The rows are grouped in 4 ways, from coarse to fine. Each group lies inside one group of the grouping before and may be the whole of it. The rows also spread widely along 9 directions, which tell nothing about the answers.
Known rows, each followed by its group in each grouping:
72,130,-256,58,-176,86,57,145,109,-169,-25,-186,97,256,19,100,63,251,-93,92,-120,-103,-30,154,-140,-57,-133,-122,-44,-26,-233,-128,-11,-48 -> teb Bola bep J342
39,252,-256,-115,-60,87,-241,-7,-287,235,206,-39,-28,268,-72,-73,466,146,-114,324,125,-168,-130,6,-151,-73,-355,-171,32,-296,-439,-117,-200,214 -> teb Bola bep J581
-43,-28,54,169,-53,-122,253,-113,39,-216,-79,-155,315,-188,196,236,-214,-77,300,-76,50,275,228,-4,57,50,206,104,18,323,118,2,92,-205 -> teb nafo Pidu J84
174,43,295,-51,-34,-223,122,-257,-171,246,41,-35,83,165,154,-289,71,96,94,-124,11,-157,166,-154,-13,148,-64,-82,-138,-246,-250,103,174,-226 -> Palus silig sabi J72
307,181,4,44,-285,-21,-118,-173,55,-489,-160,-368,234,3,99,-178,-53,196,46,-127,49,-15,189,-127,24,1,270,-357,-212,111,-198,212,88,-257 -> teb nafo Pidu J206
104,252,-293,-135,-40,145,2,-202,203,-521,-130,-228,494,-384,-169,112,186,-76,0,72,-297,500,-218,32,-193,-110,362,-424,204,142,298,-113,-67,-210 -> Palus gab tena J74
23,1,145,-132,159,-75,73,12,125,274,-51,257,-232,-88,22,-156,103,-19,-150,-67,-83,-308,-113,85,31,30,13,-18,-57,-207,18,19,36,35 -> Palus Nuza renuz J153
29,374,-84,204,-211,52,-253,-145,-429,16,-111,-41,-117,229,190,-238,-1,160,260,-457,206,-381,183,86,-70,133,-174,-100,-277,-19,-210,56,-51,-4 -> Palus pivav Bafu J124
33,-180,188,-212,96,-195,249,-82,361,-239,-8,-172,357,-234,-18,131,-100,67,-94,300,-200,285,-29,-167,62,-3,426,-38,33,130,158,246,42,-160 -> Palus silig Pelu J745
-122,-182,-46,189,-138,-79,40,30,-9,2,204,-103,42,217,64,-54,-151,71,110,82,96,183,234,-58,197,-32,-98,363,208,140,-185,30,96,27 -> teb nafo Siro J320
82,233,147,235,24,-73,-17,-377,-422,352,10,188,78,-35,24,-273,87,-208,397,-361,9,94,238,-102,128,78,-116,99,216,-21,85,-120,160,33 -> Palus Nuza sas J766
-189,-334,180,-48,201,-159,160,0,114,238,223,115,13,84,131,-68,-122,79,70,92,106,-26,110,-31,149,49,11,381,92,11,-62,151,46,16 -> Palus Nuza sas J706
159,275,334,-13,14,-120,-37,-243,-413,311,18,90,41,21,108,-116,157,139,119,119,225,-117,141,-231,145,171,-13,17,-128,-78,-13,88,-39,142 -> Palus pivav rorad J945
-141,71,167,-167,339,-157,306,-95,-280,306,-14,-60,186,-237,290,507,278,-62,234,156,212,-33,-13,48,-222,88,-97,83,-112,-122,-64,-208,-45,-201 -> teb numul Pevim J654
-156,79,-146,113,73,-56,67,-177,-267,-69,177,-166,349,-124,12,145,37,-198,361,82,44,489,185,-95,65,-75,-20,188,357,233,-18,-26,1,-109 -> teb numul Pevim J616
-84,-3,-160,62,74,-35,341,-57,152,-116,18,-81,368,-290,-24,357,3,-215,235,-22,-331,494,-78,162,-217,-35,127,-42,286,144,194,-301,46,-268 -> teb Bola fuvom J148
-200,-351,3,-313,412,-196,-83,-112,19,140,314,89,103,-621,-45,-155,43,-523,295,-16,72,293,-31,-92,-71,-64,136,-24,317,42,-38,252,-48,-301 -> teb nif Novu J801
-12,-178,114,-84,105,-175,-64,-273,-207,126,473,-154,274,234,76,-359,65,36,214,179,191,245,232,-208,81,48,-141,148,311,-200,-426,298,67,-183 -> Palus Nuza renuz J62
349,323,-52,-57,-256,89,-187,31,114,-158,-161,-146,-38,91,-129,-161,315,267,-339,158,-94,-167,-182,-74,16,-96,76,-336,-128,-118,-169,-14,-26,152 -> teb nafo Siro J999
246,53,167,-104,128,-54,608,28,288,305,-42,113,94,8,-76,4,237,12,-208,43,-503,70,-261,73,-337,128,-53,-149,233,-398,88,-415,300,-188 -> Palus pivav rorad J87
334,430,112,96,-208,21,-175,-207,-170,348,-286,322,-399,-23,-173,-592,174,-96,-106,-450,-245,-408,-38,-76,153,4,-96,-275,-140,-216,43,-20,136,208 -> Palus silig sabi J965
360,129,344,-61,-225,-121,44,-27,178,-229,-194,-171,39,234,71,-209,-87,500,-172,45,-58,-238,128,-137,148,115,249,-127,-329,3,-68,256,54,-53 -> Palus pivav lelo J133
73,155,-189,137,-194,56,-2,150,136,-282,-264,-142,-83,110,104,77,-132,213,-54,-247,-84,-295,27,150,0,-58,39,-62,-266,149,-100,4,59,-80 -> teb numul telir J900
-262,-61,-126,38,104,5,173,70,184,-158,-28,24,102,-258,40,254,-181,-130,198,-58,-74,221,-18,191,-40,4,150,143,115,297,264,-31,-87,-93 -> Palus pivav lelo J906
130,131,-215,154,-120,130,149,9,153,100,-116,181,-127,86,-245,-218,63,9,-146,-144,-412,86,-100,68,26,-68,-119,39,302,-27,166,-320,154,156 -> Palus gab lekat J332
8,97,55,-110,157,-75,238,-184,-4,287,20,141,130,-275,-76,6,244,-246,33,19,-249,192,-168,-38,-130,8,24,-100,191,-133,162,-145,57,-72 -> Palus silig sabi J72
-5,9,-60,77,-136,35,278,188,454,-168,-230,0,11,77,-81,170,-133,233,-289,90,-354,-45,-120,77,79,-45,168,81,-41,171,225,-43,65,156 -> Palus silig Pelu J745
270,439,62,201,-60,17,365,-286,-33,-150,-321,-110,319,-71,113,131,63,-3,223,-375,-280,62,26,155,-265,147,96,-298,-41,-68,189,-311,210,-363 -> Palus Nuza renuz J62
-266,-399,42,-380,244,-199,-329,135,-10,41,193,45,-214,-198,240,-95,-136,-28,84,91,481,-459,80,50,58,-32,40,-28,-359,-23,-396,510,-260,-145 -> teb Bola bep J342
5,35,-233,10,-2,126,61,-6,294,-186,81,-82,221,0,-177,-40,106,72,-107,142,-280,280,-165,30,6,-130,122,-8,320,71,92,-24,-7,72 -> Palus Nuza sas J706
6,15,173,-79,188,-121,312,-42,134,126,-223,197,-19,-560,35,224,36,-347,83,-139,-160,69,-126,80,-85,14,246,-76,-9,31,348,-247,90,-140 -> teb nafo Siro J320
63,297,222,41,24,-56,58,-246,-359,174,-87,41,217,-141,120,202,78,68,226,159,157,149,82,-160,128,146,101,85,-26,139,236,6,-101,161 -> Palus pivav rorad J87
-198,-163,-205,114,-38,6,-70,-44,113,-311,307,-203,312,121,-7,-24,-214,75,142,228,62,429,147,-45,233,-94,71,304,370,273,-56,323,-63,11 -> Palus Nuza renuz J62
86,-147,-180,-68,-75,65,332,242,363,-17,-17,-175,-73,564,102,-48,113,522,-386,58,-207,-375,-136,250,-348,50,-284,-55,-127,-390,-449,-278,159,-218 -> Palus gab lekat J332
273,460,180,160,-227,33,56,-124,-30,-51,-268,-20,139,157,-24,151,74,407,-165,231,-110,-18,21,-104,314,48,180,81,-106,175,280,-12,-25,352 -> Palus Nuza renuz J153
319,154,195,52,-136,-63,-83,-218,137,-240,-180,-14,110,-67,-85,-352,-133,127,6,-174,-167,10,131,-185,289,-11,366,-123,-48,164,178,256,103,15 -> Palus Nuza sas J706
218,261,-148,191,-319,61,-235,-180,-35,-517,-367,-172,54,-6,68,-222,-300,195,156,-437,-10,-122,228,14,171,1,239,-220,-284,321,89,177,1,-125 -> Palus gab lekat J332
-80,141,-110,161,23,-10,173,-14,-54,18,-71,6,78,-146,-1,197,5,-154,173,-79,-126,194,67,42,54,-79,-36,180,203,195,153,-172,80,9 -> teb numul Pevim J654
58,2,410,62,36,-220,507,-131,47,254,-152,73,175,12,95,216,-65,114,35,89,-181,58,115,-123,102,178,131,223,-44,49,224,-111,193,6 -> Palus silig Pelu J745

New rows, each followed by its group in each grouping:
61,-139,174,-147,59,-183,-91,-50,-20,61,-92,19,-265,-105,265,-320,-47,-79,96,-437,223,-520,135,78,-130,71,15,-264,-403,-271,-383,127,113,-399 -> teb nafo Siro J320
117,18,161,-52,-7,-63,117,-156,-54,245,2,142,-7,98,-31,-289,133,51,-32,-58,-83,-53,51,-79,5,79,-64,13,83,-203,-15,-132,163,-27 -> Palus gab tena J74
-249,-379,-148,-110,200,-132,272,244,384,10,111,126,-81,-155,65,89,-204,-235,24,-94,-159,-71,-70,281,-177,-60,-5,66,72,8,-64,-66,63,-255 -> teb Bola bep J581
83,5,9,-70,-71,-90,192,97,312,-258,11,-113,342,-84,-154,334,-61,172,-163,577,-231,382,-66,-122,220,-111,316,123,163,324,258,53,-96,190 -> teb Bola bep J581
25,109,-195,36,-174,45,-13,35,-23,-173,38,-297,197,304,124,194,116,375,-1,143,25,-52,9,120,-163,4,-115,-104,-151,-55,-358,-68,-96,-108 -> teb Bola fuvom J148
54,-20,102,-106,118,-38,251,82,242,155,-50,196,-55,-151,-63,-15,20,-24,-161,75,-238,7,-177,22,-18,34,110,3,124,-65,204,-53,80,51 -> Palus pivav rorad J87
236,402,-68,58,-144,65,-175,-195,-164,-51,-210,14,-12,-270,-114,-139,225,-155,54,-165,-79,44,-50,-61,12,-74,118,-323,-5,3,81,-124,0,47 -> teb nafo Siro J320
303,28,247,-90,-74,-179,266,-125,-11,169,134,-186,262,312,14,-28,245,316,-73,261,-179,82,56,-132,-129,101,-77,-98,32,-323,-327,-155,160,-186 -> teb Bola fuvom J148
-30,223,-92,-108,68,52,-297,-197,-271,96,113,63,7,-208,-118,-214,239,-168,187,12,105,121,-38,-57,14,-16,-10,-155,136,-7,-23,103,-201,90 -> Palus pivav lelo J906
17,-133,305,-11,14,-224,-65,-135,-6,-33,13,36,-10,10,194,-228,-302,117,124,-108,186,-147,305,-104,340,89,195,172,-167,137,-39,421,56,-82 -> Palus Nuza renuz J153
11,100,73,99,31,-5,34,2,68,175,-210,423,-252,-344,-126,-160,-175,-260,53,-255,-183,-26,-38,10,238,8,167,93,114,206,454,23,48,229 -> Palus pivav rorad J87
194,60,284,32,-108,-190,-8,-315,-154,57,3,-44,168,67,2,-323,-69,69,123,-43,-20,65,270,-310,230,86,133,-4,-2,22,-67,244,145,-22 -> Palus silig Pelu J745
-135,-55,-16,13,154,-30,332,-137,-55,323,116,162,159,-37,-12,11,159,-174,136,-36,-144,258,-22,75,-174,78,-154,161,350,-136,107,-372,153,-106 -> Palus gab tena J74
143,248,-159,332,-475,112,-143,289,303,-567,-456,-121,-174,206,6,121,-442,486,-223,-108,-117,-291,126,37,482,-144,268,187,-364,589,199,229,-5,337 -> teb numul telir J900
-293,-313,-106,-157,246,-87,33,37,53,78,429,10,111,-121,25,-87,-21,-154,108,233,97,276,-16,-30,-28,-37,-34,180,338,-8,-135,188,-64,-98 -> Palus pivav rorad J945
129,2,200,-175,75,-146,69,-2,13,82,-9,-49,52,-46,43,85,97,166,-97,270,24,-76,-9,-174,141,-12,119,60,-113,-24,-77,114,9,30 -> teb numul telir J900
338,118,128,35,-295,-84,-165,-183,4,-455,-244,-275,131,179,119,-261,-265,456,23,-119,83,-161,298,-165,265,57,278,-144,-361,201,-84,338,33,-126 -> Palus gab lekat J332
-153,136,-392,21,17,131,-402,-240,-314,-161,266,-202,185,40,60,-233,159,-96,298,-101,266,109,52,63,-121,-73,-175,-161,173,-75,-381,210,-174,-138 -> Palus Nuza renuz J62
179,120,191,-94,-60,-111,-144,-192,-4,-88,-255,13,-72,-146,57,-295,-60,30,9,-277,6,-333,91,-110,73,62,235,-314,-357,-30,-55,286,32,-112 -> Palus silig Pelu J745
-120,-55,12,-202,225,-102,192,-141,-74,186,64,-74,154,-93,184,63,223,-81,111,-55,35,-106,-77,70,-370,104,-92,-222,-88,-308,-267,-76,23,-338 -> Palus silig Pelu J745
-201,14,-348,124,-8,120,-48,279,239,-75,-131,183,-298,-200,-151,43,-93,-173,-108,-142,-196,-64,-112,181,156,-250,-22,198,158,260,175,-32,-26,231 -> teb numul Pevim J654
-414,-122,-493,124,-18,151,-461,7,-197,-56,180,119,-172,-78,-51,-156,-181,-124,218,-60,276,112,108,66,289,-178,-125,334,221,381,7,214,-285,300 -> Palus gab lekat J332
-222,-281,7,3,34,-88,90,134,377,-277,79,13,78,-187,-49,76,-398,-14,68,106,-97,304,87,26,267,-52,316,318,179,456,285,270,-60,34 -> Palus pivav lelo J906
121,7,31,-52,-28,-17,30,-32,131,-33,-166,91,-89,-47,-55,-129,-58,135,-120,-26,-109,-111,-15,-14,131,-6,126,-8,-72,49,116,15,15,55 -> Palus gab lekat J332
-214,-318,-343,205,-139,22,-127,139,111,73,430,33,-142,249,-152,-433,-103,-167,30,-43,-43,270,132,5,177,-184,-276,367,578,82,-323,46,143,110 -> teb nafo Siro J999
-125,-101,-131,1,14,21,-98,88,195,-144,24,-28,-4,48,54,-54,-89,148,-30,-35,42,-119,-2,82,100,-80,60,89,-8,96,-56,178,-46,36 -> Palus Nuza sas J766
312,27,196,-12,-80,-126,566,155,420,-145,-199,-215,205,196,56,272,-4,391,-277,175,-409,-28,-65,-9,-71,34,150,18,-92,-52,7,-200,293,-197 -> teb numul telir J900
33,-1,11,71,45,-74,331,95,229,-46,-110,34,33,-74,-68,87,-72,-77,-39,-49,-297,114,10,40,52,-71,87,124,172,101,137,-157,179,-93 -> teb numul Pevim J616
-255,-37,-4,47,76,-21,-63,50,-188,280,220,171,-97,38,43,-7,-20,29,76,219,235,22,65,-55,209,24,-129,362,143,115,-6,126,-146,302 -> Palus pivav rorad J945
296,19,537,-238,74,-285,151,-131,-10,47,-51,-158,269,-103,100,151,81,337,-44,415,126,12,107,-326,179,132,299,37,-216,71,28,243,-11,-39 -> teb nif Novu J801
-158,-314,61,28,49,-185,-144,112,129,-84,38,145,-283,-125,13,-335,-426,-164,109,-237,93,-133,288,-62,415,-120,148,295,16,291,-41,419,71,-26 -> teb numul Pevim J616
167,100,228,-208,110,-118,17,-350,-189,154,13,52,220,-206,-18,-199,247,-79,108,28,11,126,29,-177,-36,89,129,-189,51,-166,70,-31,40,-144 -> Palus gab tena J74
-175,3,-87,-61,140,2,-181,-63,-129,18,-3,-23,-27,-49,256,-6,68,42,176,-211,300,-346,18,163,-118,18,-66,-87,-237,-92,-225,111,-111,-141 -> Palus Nuza sas J766
135,0,-53,-17,-30,22,221,81,216,217,104,80,-179,294,-142,-426,190,42,-171,-209,-371,-140,-92,151,-281,52,-274,-140,222,-415,-271,-270,248,-159 -> Palus pivav lelo J906
-125,18,-473,-166,-61,185,-293,164,389,-245,36,23,-117,-217,-279,-184,115,-71,-333,119,-250,40,-382,83,11,-294,127,-220,154,70,41,226,-220,177 -> Palus silig sabi J72
-75,56,-295,23,-133,164,-21,251,473,-238,-264,109,-217,-82,-190,18,-93,92,-359,-30,-325,-190,-251,157,74,-169,171,-69,-74,188,203,64,-66,255 -> Palus silig Pelu J745
-57,-15,52,-8,109,-89,249,-120,-53,69,122,-80,203,-2,100,29,48,-53,253,-77,-51,177,85,83,-215,135,-64,6,150,-80,-73,-129,82,-290 -> Palus pivav lelo J906
98,18,-52,53,21,-43,146,-180,200,-309,-34,-180,350,-126,32,-95,-68,-66,190,-267,-238,237,67,48,-121,-21,203,-182,161,42,50,-10,183,-383 -> Palus Nuza sas J766
64,203,52,-85,-19,16,5,65,85,-39,-220,-6,-4,-241,40,309,192,94,-155,229,76,-93,-193,27,52,-40,194,-80,-210,119,148,-66,-151,178 -> teb nafo Siro J999
321,348,373,111,-94,-161,203,-374,-482,371,-29,-71,214,120,121,-6,324,82,205,56,76,105,204,-244,-8,183,-110,-25,8,-219,-119,-300,184,-42 -> teb nafo Siro J320
195,39,257,28,-222,-144,81,-51,146,35,1,-14,88,224,-109,-153,-83,342,-231,341,-151,87,91,-308,443,-14,171,234,32,144,116,264,47,305 -> Palus silig sabi J72
-55,-219,-224,13,-164,46,-102,82,265,-203,137,-43,-58,287,-62,-419,-131,159,-146,-93,-91,-33,81,57,57,-74,-63,71,161,-29,-224,119,111,-64 -> Palus gab tena J74
169,324,-224,-27,-31,139,-317,-123,-236,205,107,66,-57,-116,-298,-331,457,-140,-20,25,-96,98,-160,-127,-38,-122,-181,-212,303,-113,-122,-79,-69,199 -> teb nif Novu J801
223,144,21,-307,-20,-25,-160,-82,-61,-123,6,-325,115,27,129,-37,406,274,-163,240,190,-219,-125,-70,-246,0,30,-453,-293,-368,-475,57,-101,-212 -> teb nafo Siro J320
-54,-381,426,-399,378,-325,119,-257,-54,184,399,-146,398,-53,218,-15,110,133,163,440,308,161,127,-275,46,124,175,146,35,-178,-249,351,-39,-248 -> Palus Nuza sas J706
-1,308,-528,366,-331,284,51,118,125,-269,-185,-130,-11,161,-20,34,61,34,-18,-298,-203,-21,-61,277,-192,-122,-178,-142,96,109,-89,-326,75,20 -> teb nafo Pidu J84
-376,-149,-664,30,135,136,-131,116,138,-223,248,-48,69,-346,-128,32,-30,-468,215,-147,-158,407,-143,206,-123,-274,-60,50,484,226,-44,-9,-60,-141 -> teb numul telir J900
34,59,-74,0,-17,62,-212,-52,71,-4,-14,106,-135,20,-71,-330,36,62,-51,-134,-19,-188,-22,-2,136,-72,60,-42,8,-8,-46,164,-33,142 -> Palus Nuza sas J706
336,199,129,17,-103,-85,159,-47,-48,98,-81,-123,-30,328,12,-285,193,213,-127,-113,-162,-249,98,-77,-82,27,-158,-164,-64,-329,-366,-134,261,-190 -> teb numul Pevim J616
-8,223,57,198,-101,-70,-114,-132,-467,183,-22,-47,-49,208,182,-29,19,128,269,-112,286,-174,332,-101,211,32,-234,247,-103,89,-213,37,24,110 -> teb numul Pevim J654
-176,212,-264,179,-75,139,-164,30,-27,-49,-206,189,-149,-396,-46,137,-23,-263,108,-129,69,19,-68,108,161,-154,114,33,12,371,297,-31,-165,298 -> teb nafo Pidu J84
-55,-2,86,-40,131,-163,-268,-229,-548,412,200,87,-164,-21,175,-324,109,-206,370,-245,374,-229,250,-136,73,47,-246,58,-55,-164,-419,150,27,-105 -> teb numul telir J900
-138,-113,22,-41,23,-120,80,-74,186,-139,31,-11,206,-270,-25,75,-193,-96,68,134,-103,316,17,-103,232,-67,306,161,125,332,280,268,-62,2 -> Palus silig sabi J72
-111,40,-72,-95,79,-44,-427,-97,-314,100,206,63,-86,-134,-109,-251,111,-147,115,171,265,79,127,-240,347,-174,-9,141,162,124,-159,341,-190,237 -> teb numul Pevim J616
-359,-243,233,-316,422,-190,132,38,-9,225,25,155,-52,-424,271,347,-39,-121,205,126,323,-154,-44,133,-73,143,151,142,-240,67,117,135,-242,-130 -> Palus pivav lelo J906
44,147,-62,-208,237,-57,171,-110,-3,164,-38,147,125,-467,-80,135,287,-391,104,-23,-225,94,-231,124,-319,-31,59,-352,104,-159,112,-286,-33,-196 -> teb Bola bep J581
-88,-350,204,95,17,-219,240,-9,324,100,58,247,-81,-89,-138,-322,-404,-204,19,-148,-306,193,204,-150,360,-13,189,356,295,227,228,218,265,44 -> Palus silig Pelu J745
-73,-114,-17,-129,114,-11,-45,214,205,211,46,211,-220,-175,-179,-21,101,-15,-214,232,-66,-65,-178,-36,149,-111,20,195,141,102,90,84,-96,289 -> teb nif Novu J801
-64,190,-91,102,103,67,-9,-205,-110,99,-80,169,48,-266,-18,-33,74,-225,246,-277,-72,78,-36,83,-5,-20,71,-27,126,99,235,-107,-17,40 -> Palus Nuza sas J706
386,147,260,219,-285,-83,357,-88,211,7,44,-108,264,527,-145,-166,-11,461,-256,287,-413,254,153,-211,309,64,30,261,302,-9,44,-58,310,170 -> Palus Nuza renuz J153
-2,-58,-94,-242,98,7,-335,-129,-141,112,137,61,-102,-76,-56,-326,175,30,-34,118,175,-106,-50,-105,75,-59,-45,-98,10,-131,-210,201,-166,75 -> Palus gab lekat J332
-386,4,-299,228,6,145,14,190,3,242,122,203,-198,232,29,153,-22,84,-44,88,49,-77,-43,249,143,-57,-293,484,209,133,15,-109,-116,376 -> Palus Nuza renuz J153
